The rows of a group lie close to one hidden flat surface of 15 dimensions, which may be shifted away from zero. Surfaces can cross.
In the rows, 128 means zero.
Known rows, each followed by its group:
[154 118 188 137 124 139 120 117 105 128 142  96 150 118 154 104 181 123
 170 143] | (3)
[115 127  95 184  63  90 150 140  42 120 172 196  77 103  69 151 135 177
 122 125] | (0)
[109 141 156 162  93 144 163 144 137 100 136  89 109 151 118 112  61 127
 103  97] | (4)
[160 104 143 117 125 152 108  87 164 126  81 127 158 165 163 137 163  86
 122 105] | (3)
[133 100 112 127 147 137  99 142 113 124  85 135 131 142 140  93 137 117
 107 124] | (0)
[142 100 129 132 101  89 137 110 182 176 164 158 147 152 100 178 128  38
 155  78] | (2)
[151  93 122 124 167 124  83 123 115 162 101 139 102 130 138 147 170 123
 172 149] | (3)
[156 144 150 142 144 105 113 152 126 138 151 104  58 151 121 150 161 152
 116 124] | (2)
[ 89 136 181 141  93 168 162  91 126 178 151 115 147 146 137  69 104 178
  66 172] | (1)
[103 121 165  75 142 139 106 143 138 124 119 124 137  98 170 121 151 150
 130 123] | (1)
[124  96 130  86 117 163  94 101  82 203 146  87  57 138  95 138 126 148
 187 146] | (4)
[118 102 162 130 128 123 159 146 118 145 154 131  82 111  99  94  92 146
 121 170] | (1)
[ 96 166 126 104 144 172 100 143  75 123 129  64 131 121 128  82  84 174
 171  98] | (3)
[111  87  96 116 104 157  90  98  73 173 140  94 160 128 110 108 148  64
 135 136] | (0)
[141 112  89 105 181 182 138  61 100  85 107 158 125 121 101 149  78  83
 107 148] | (4)
[143 113  87 121 128 141 188 145 163 115 106  75  94 149 128 134 109  72
 165 149] | (0)
[169 113 100 135 127 172 138  62 113  57 115 158 150 156 120 157  94 110
 155 128] | (4)
[118  75 155 160 159 132 125 137  70 139 131 126  99  93 100  99  77 145
 140 190] | (4)
[107 116 153 142 121 113 158 110 151 199 146 154 108 139 106 135 123 113
  73 127] | (1)
[ 99 198  90 103 147 142 119 145 133  99 141 105 142 134 148 160 138 147
 130 101] | (4)
[109 146 129 134 161 128 115 142  82 105 141 188 129  70  75 100 117  82
  80 107] | (1)
[143 142 130 137 136 175 158 120 130  61 124  73 124 168 136  97  65 149
 102 135] | (0)
[124  79 122  72 166  96 128 133 154 158 113  92 155  75 120 139 119  57
 111 127] | (1)
[123 114  73 118 147 154 127 162 131 111  53 116 146 122 138  58  83 118
 175 152] | (0)
[125 105 120 132 169 114 112 101 132 157 121 147 167 181 158 132 116 146
 123 111] | (4)
[ 75 136 209 122 114 163 133 126 133 124 138 180  98 111 125 120 113 116
  72 107] | (1)
[195  67 140 114 102 145 111 117 115  65  79 133 115 117 122 103 125 103
 156 125] | (4)
[118 104 136  81 116 127 120 135 133 113 141  91 145 124 132 113  68 170
  95 114] | (2)
[103 164 123 136 147 144 187 111 186 161 121 134 150 190 160 144 117  92
 176 104] | (0)
[166 131 154  99 112 142  54 140 118 109 140  61 141 126 120 101 135 117
 116  89] | (3)
[153  92  71 149 107 122 134  98 151 140  54 168 159 172 170 149 160 131
 206 144] | (0)
[134 105 140 135 191 112 115 167 138  74 125  87 170 109 179 120 102 136
 170 162] | (4)
[ 65 138 116 124 118  71 133 178 130 209 151 105 144  96 127 119 129 145
 115 113] | (3)
[ 83 176  81 139 133 118 186 128 112 125 109 148 156 155 142 111  99 152
 136  64] | (2)
[129 178 105 107 137 122  99 172 116 127 152  67 118  90 103 102 123 160
 112 147] | (2)
[101 125 123 140 155 133 133  97 142 171 178 214 147 123  87 150 107  83
 171 180] | (0)
[132  91 119 161 151 150 192 121 158 127  87 180 119 203 159  83 113 102
 143 151] | (0)
[181 122  96  80 160  83 128 144 167  86 146 198 175 140 122 112 127  98
 131  87] | (4)
[153 113 114 117 161 156  95 154 124  94 113 114 157 137 127  45  84 128
 145 170] | (0)
[143  80 136 143  74 113 143 165 161 133 131 151 138 127 116  93 115  81
 226 135] | (0)
[106 142  99 114 163 129 146 137 104 153 142 108 101 134 112 131 100 142
 147 117] | (1)
[113 136 183 139 129 125 218 102 111 140 197 146 164 128 143 107 178  60
 147 108] | (3)
[122 135  76  90  89 121  78 117 148 116 108 149 168 119 139 164 140 147
  94 107] | (0)
[126 120  79 147 147 131 158 111 136 183 160 154 145 154 106 113 120 108
 190 211] | (0)
[128  90 159 156 112 108 143 101 127 132 114 197 115 106 128 174 148 126
 151 138] | (1)
[146 149  76 151 155 129 169 134  90 156 159 112 109 161  77  99 115  90
 169 119] | (1)
[ 95  75 181 151 209 143  93 136  54 153 107 100  89  63 111 124 127  78
 107 168] | (4)
[ 82 144 135 123 104 168 104  76 154 127 151 162 165  95 116 198 105 111
 127 167] | (4)
[112 123 156  97 141 136 106 123 154 175 155 123 125 158 149 124 125 156
 130 127] | (3)
[ 70 146 116 122 128 156  99 151 123  96 116 127 146  89 111 131  46 139
 143 117] | (4)
[169 128 111 169 132  65 150 168 120 115 133 179  81 115  96 131 160 121
 104 139] | (2)
[164 150  61 121 132 104 167 141 147 120 143 115 103 162 121 135 133 154
 104 154] | (1)
[ 89 110 205  89 118 134 106 164 137 154 187  52 113  98 145 121 108 134
 180 129] | (3)
[109  99 118  91 200 106 133 109  87 145 158 155 144 116 143 161 153  87
 153  92] | (2)
[ 81  78 175  71  85 106 125 153 174 173 121 125 206  96 157  69 116  79
 124  76] | (3)
[ 84 152 154 124  71 149 110 116 142 158 126 112 134 122 117 150 117 124
 127  82] | (1)
[106 163 134 151  81 124 141 138 106  96 175 127 164  83  91 111  88 150
 125 124] | (3)
[209 150 135 191  71  88  84 188 146  78  74 171 110 125 120  95 182 160
 156 110] | (3)
[ 96 124 123 135 132 120 113 127 150 148 154 161 143 128 128 154  98 171
 129 179] | (4)
[108 153  97 135 108 105 150 125 154 193 108  84 194 113 136 106 146 113
  97 134] | (3)
[143  85 148  74 125 137 188  96 144  95 186 118 156 164 174 107 131 116
  98 144] | (3)
[105 124 183 169 136 133 176  90  97 115 141 172 155  93 127 151 147  57
 166  97] | (2)
[165 114  93 144 116 141  78 132 101  65  85 135 119 112 110 120  93 177
 135 145] | (2)
[ 63 158 199  86 131 147  95 142 156 158 149 115 128 105 151 152 130 133
 146  83] | (2)
[177 119  66  89 123 118  78 132 184  83 176 178 136 163  81 164  85  96
  97 132] | (2)
[128 188 125 146 113 117 152 186 181  92 119 160  64 139 115 178 149  88
 174  70] | (2)
[103 171  95 129 137 125 116 188 132 104 117  81  73 135 106 124  74 162
  61  97] | (3)
[173  45 113 130  77  71 133 171 145 101 140  86 107 131 122 117 101 137
  87 153] | (3)
[121 190 127 133 102 120 208 148 132  99 157  64 125 137 160 112 129 206
 150 135] | (2)
[118 147 165 159  82 107 149 155 140 118 118 118 137  87 112 110 114 116
 114  92] | (2)
[ 88 111 143 111 182  96 147 173 112 162 112 158  80  85 106 110 116  91
 107 106] | (1)
[150 138 159  85 128 164 149  77 116 114 136 110 140 147 160  91 165 160
  77 132] | (4)
[105 151  25  83 160 178 136 139 135 170 127 120 116 189  87  66  47 106
 143 136] | (1)
[104 114 135 107 121 143 109  98 148 145 108 157 148 137 142 138 130 126
 104 115] | (1)
[102  87 169 135 142 107 147 161 138 149  70 133 122  57 125  82 101 114
 149 149] | (0)
[136 163  97  99 123 138 149 175 154  81 128  91 112 157 149 131 118 128
 223  95] | (2)
[100 116 117 110 202 153 134 124 148  89  80 157 129 108 183 159 135 127
 120 197] | (4)
[155  66 158 118 143 138 139 111 147 148 155 146 119 181 126 103 104  88
 133 128] | (1)
[115  86 168 123 137 144 106 124 119 158 105 126 111 177 167 112 134 136
 142  88] | (0)
[204 122  60 183 120  78 129 135 130 132 148 142 102 170  74 146 147  84
 130 128] | (0)
[107 146 135 107  94 130 133 138 136 100  98  81 151 127 165 112 101 193
 122  77] | (2)
[133 138 113 125 108 104 155 131 108  80 121 128 192 100 151 109 178  98
  76  89] | (3)
[130 129 147 185 116 130 169 125 123  59  79 184 158  92 121 123 132  60
 113 100] | (4)
[ 83 106 169 118 148 137 134 120 110 162 122 100 106 101 112 155  90  80
 166  80] | (2)
[101 107 147 110 169 169 143 148 112 157 106 159  46  88 121  96 146 126
 138 240] | (1)

New rows. What belongs after each?
[157 166 121 219 112 143 146  92 127 156 115 141 124 140  50 123  88  81
 121 132] | (3)
[147 101 162 132 122 102  84 130 115 146 184  58 126  77 115 178 170 100
 127 171] | (3)
[ 92 103 156 128 158 108 177 109  59  89  97 121  80 127 153 174 103 162
 108  23] | (2)
[ 83 174 131 139 160 100 130 193 129 116 138 154 125  74 147 138 165 141
 152 147] | (4)
[128 147 126  69 154 192 134 126 157  90 183 175 153 140 127  84 124  85
 183 191] | (1)
[143 103 112 101  95 146 101 148 134 105  92 122 149  44  93  72 113  99
 110 204] | (1)
[140  62  77 103  70 147 149 131 104  74  87 126 103  87 147 138 157 137
 165 223] | (0)
[160 155 146 145 132 113 137 120 182 148 168 107 146 195 140 131 124 133
 148 107] | (0)
[158 136 129 146 142 155 125 111 109 133 139 175 113 155 116 106 191  94
 123 162] | (1)
[142 119 108 159  72 147 145 116 106  99 133 115 146 131 114 127 132  99
 176 129] | (0)
[ 62 145 155 135 212 101 139 191 136 151 155 102 145 109 161  99 100 150
 120 143] | (4)
[120  96 122 117 113 148  92  87 104 110 120 112 179 121 126 158 107  73
 128  82] | (3)
[137 119 159 148 128 131 136 129 120 152 137 135  94 121  99 133 162  51
 130 117] | (1)
[135 141 154 150 143 159  99 155 117  91 122 153 105 144 116  94 120 109
 148 116] | (2)
[156 103 145 142 151 137 129 133 158  96  92 131 150 110 138  89  76 154
 166 196] | (0)
[103  96 132 119 140 152 142 134 150 129  94 154 157 101 144  84  97 120
 188 196] | (0)
[134 176  60 193 136 110 168 116 108 124 123 132 148 173 103 146 109 117
 109  77] | (4)
[138 154  45 145 145  94 156 174 147 117 152 108  99 128  69 157  75  82
 151 123] | (4)
[ 92 144 157  96 151 158 130 125 138 163 136 119 131  98 122 110 155  69
  80 142] | (1)
[237  67  98 104 135 113 135 106 119 112 140 150  76 154  87 144 156  75
 192 134] | (4)
[132 125 103 105 136 131  80 155 126 143 180 127 108 161  87 130 140  45
 108  87] | (0)
[129  89 131 112 159 127  78 109  90 125  60 202 174 113 157 100 144 140
 155  94] | (4)
[142  90 120 113 157 180 104  73  98  95  82 101 136 178 121 126  62  76
 119  41] | (4)
[118 150 114 102 154 183  88  90 103 148 148 107  62 122  98 214 161  91
 165 157] | (1)
[120 162  86 149 144 150 139 133 102  91 115 143 113 171 127 130 105 144
 138  89] | (0)
[115 123 158 192 157 114 188 131 147 125 159 119 128 133 131 167 113  67
 184 154] | (4)
[142 175  81 123  79 155 104 116 136 123 173 160 180 173  91  79  98 148
 135 126] | (1)
[149  76 103 153 131 152 120  91 125 126 150 192 129 165  91 148  95  82
 166 176] | (0)
[160  75 171 122 146 141  80 159 127  81 149 147  65 145 101 117  68 128
 136 127] | (0)
[129 128  92 142 100 105 145 172 113  84 143 120 124  67  75  99  78 128
  95 165] | (3)
[111 136  83 118 164 113  96 142 138 131 155 142 159 128 110 156  75 138
 149 132] | (4)
[130 119 104  81 170 113 111 170 148 103 138 146 136  78 122 138 113 115
 195 169] | (4)
[142 119 116 147 164  97 143 123 137 149 169 114 136 127 101 139 110  89
  68 162] | (4)
[ 74 119 142  99 156 149 154 140 112 137 112 140  87 131 165 129 139 137
 135 125] | (0)
[147 129 134  83 134 133 108 123 147  92 157 154 133 101 108 135 127 107
  93 142] | (4)
[147 152 134 152 124 135 142 144 138 120 122 112 104 200 152  94 127 169
  96 103] | (2)
[101 148 120 108 117 119 125 168 168  91 119  93 114 102 154 175 129 131
 101 131] | (3)
[143 165 191 106  85 149  93 167 185  75 138 127 141  66 114 115 135  91
 161 125] | (3)
[107 157  81 129 191 130 143 124 101 143 129  97 129 125 132 143 121 133
 147 159] | (4)
[ 51 163 186 139 111 164 133 151  99 141 113 174  85 140 145  81 107 190
 136  75] | (1)
[ 86 130  94 119 182  89 193 139 123 119 111 188 137  68 115 142  99  99
 116 130] | (1)
[147 119 125 128 118 115 161 132 127 103 143 146 152  98 137 106 153 128
 130 171] | (3)
[184 109  96 136 179  69  90 179 102  88 152 140 142 100 100 102 123 138
 129 147] | (4)
[152 120  97 114 123 112 134 121 135 161 175  99 124 179 119 151 131 123
 144 119] | (3)
[100 137 118 195  68 115 129 134  71 183 120 141 101  78  49 118  91 140
 146 124] | (1)
[117 137  75  94 109 109 121 157 124 154 172  98 147  73  88  95 113 150
 109 201] | (0)
[152  94 127  69  87 140  97 136 208 107 132 104 153 111 138 127  90 144
 123 194] | (3)
[153  99 155 115 143 121  90 110 104 144 123 139 129 130 143 122 177 117
 136 115] | (4)
[108 130 174 128 121 174 145 113 116 124 139 124 112 106 122 108 128 103
 126 163] | (1)
[113 154 129 189  81  96 176 134 114 147 131 102 162 143 141 104 137 160
 114 100] | (3)
[179 116 173  91 133 157 104 114 105  58 171  79 111 117  89  95  97  93
  31  96] | (4)
[132 182 154 190 159 145 135 110 114 155 108 151 144 174 169 102 215 129
 114 133] | (2)
[ 86  97 156 130 177 107 132 165 156 135 111 191 117 120 155 130 119 126
 142 142] | (4)
[ 91 112 157 161 138 106 139 119 130 171 139 154 121 117 128 154 130 123
  77 144] | (3)
[ 64 168 168 103 125 119 172 193 128 128 135 110  88  54 129  83 115 184
  85 155] | (1)
[125 101 127 155 114 166 163  72 105 159  95 115 180 141  99  59  56  79
 117 111] | (3)
[134 122 151 146 151  90 212 131  77 121 165  75 124  99 126 113 152 100
 106 113] | (2)
[131 164  68  98 155 150 178 119 111 122 147 119 132 140 110 134  93 122
 251 113] | (4)
[137 124 139 144 131 119 161 122  97 120 149  96 122 137 152 142 167 111
 154 114] | (3)
[ 98 199 146 124 124 167 154 138 118 100 165 141  94  99 113 130 151 139
 115 160] | (1)
[158 115 118 172 150 122 148 121 110 164 123  95 110 140  97 100 119 100
 100 165] | (2)
[ 86 116 165 126 116 163 100  92 118 180  97 151 154  81 126 108 149 103
 114 167] | (1)
[161  97  77 106 125  95 127 143 129 166 102 137 123 173 110  99 109 115
 188  65] | (4)
[155 142 137 115 136 109 125 137 164 133 114  53 129  88 133 170 132 116
 163 132] | (0)
[ 80 118  89 128 176 141 115 133  70 153 109 143 126 109 100  99  47 164
 164 134] | (4)
[127 112 138  95 139 142 129 120 144  93 153 158 131 117 127 149 118  95
 110 129] | (3)
[125 130 149 179 107 115 116 154 126 124  93 186  73 138 110 136 106 178
 139 106] | (2)
[138 147  90 102 184 125 107  88  56 142 134 179 182 109 105 104 141 114
 170  86] | (4)
[153 145 139 156 189 122 136  99 150 148  74  75 157 111 142 145 108 131
 143 138] | (0)
[158 114 129 132 164 103 140 133 100 148 125  92 138 119 138 107 169  99
 174 127] | (4)
[ 44 172 139 113 130 113 119 164 144 187 207 157 140  67  95 143 104 152
 140 169] | (4)
[167 134 148 234  83 125 126 109 137 125  84 172  89 142  88 176 139  90
 173 109] | (2)
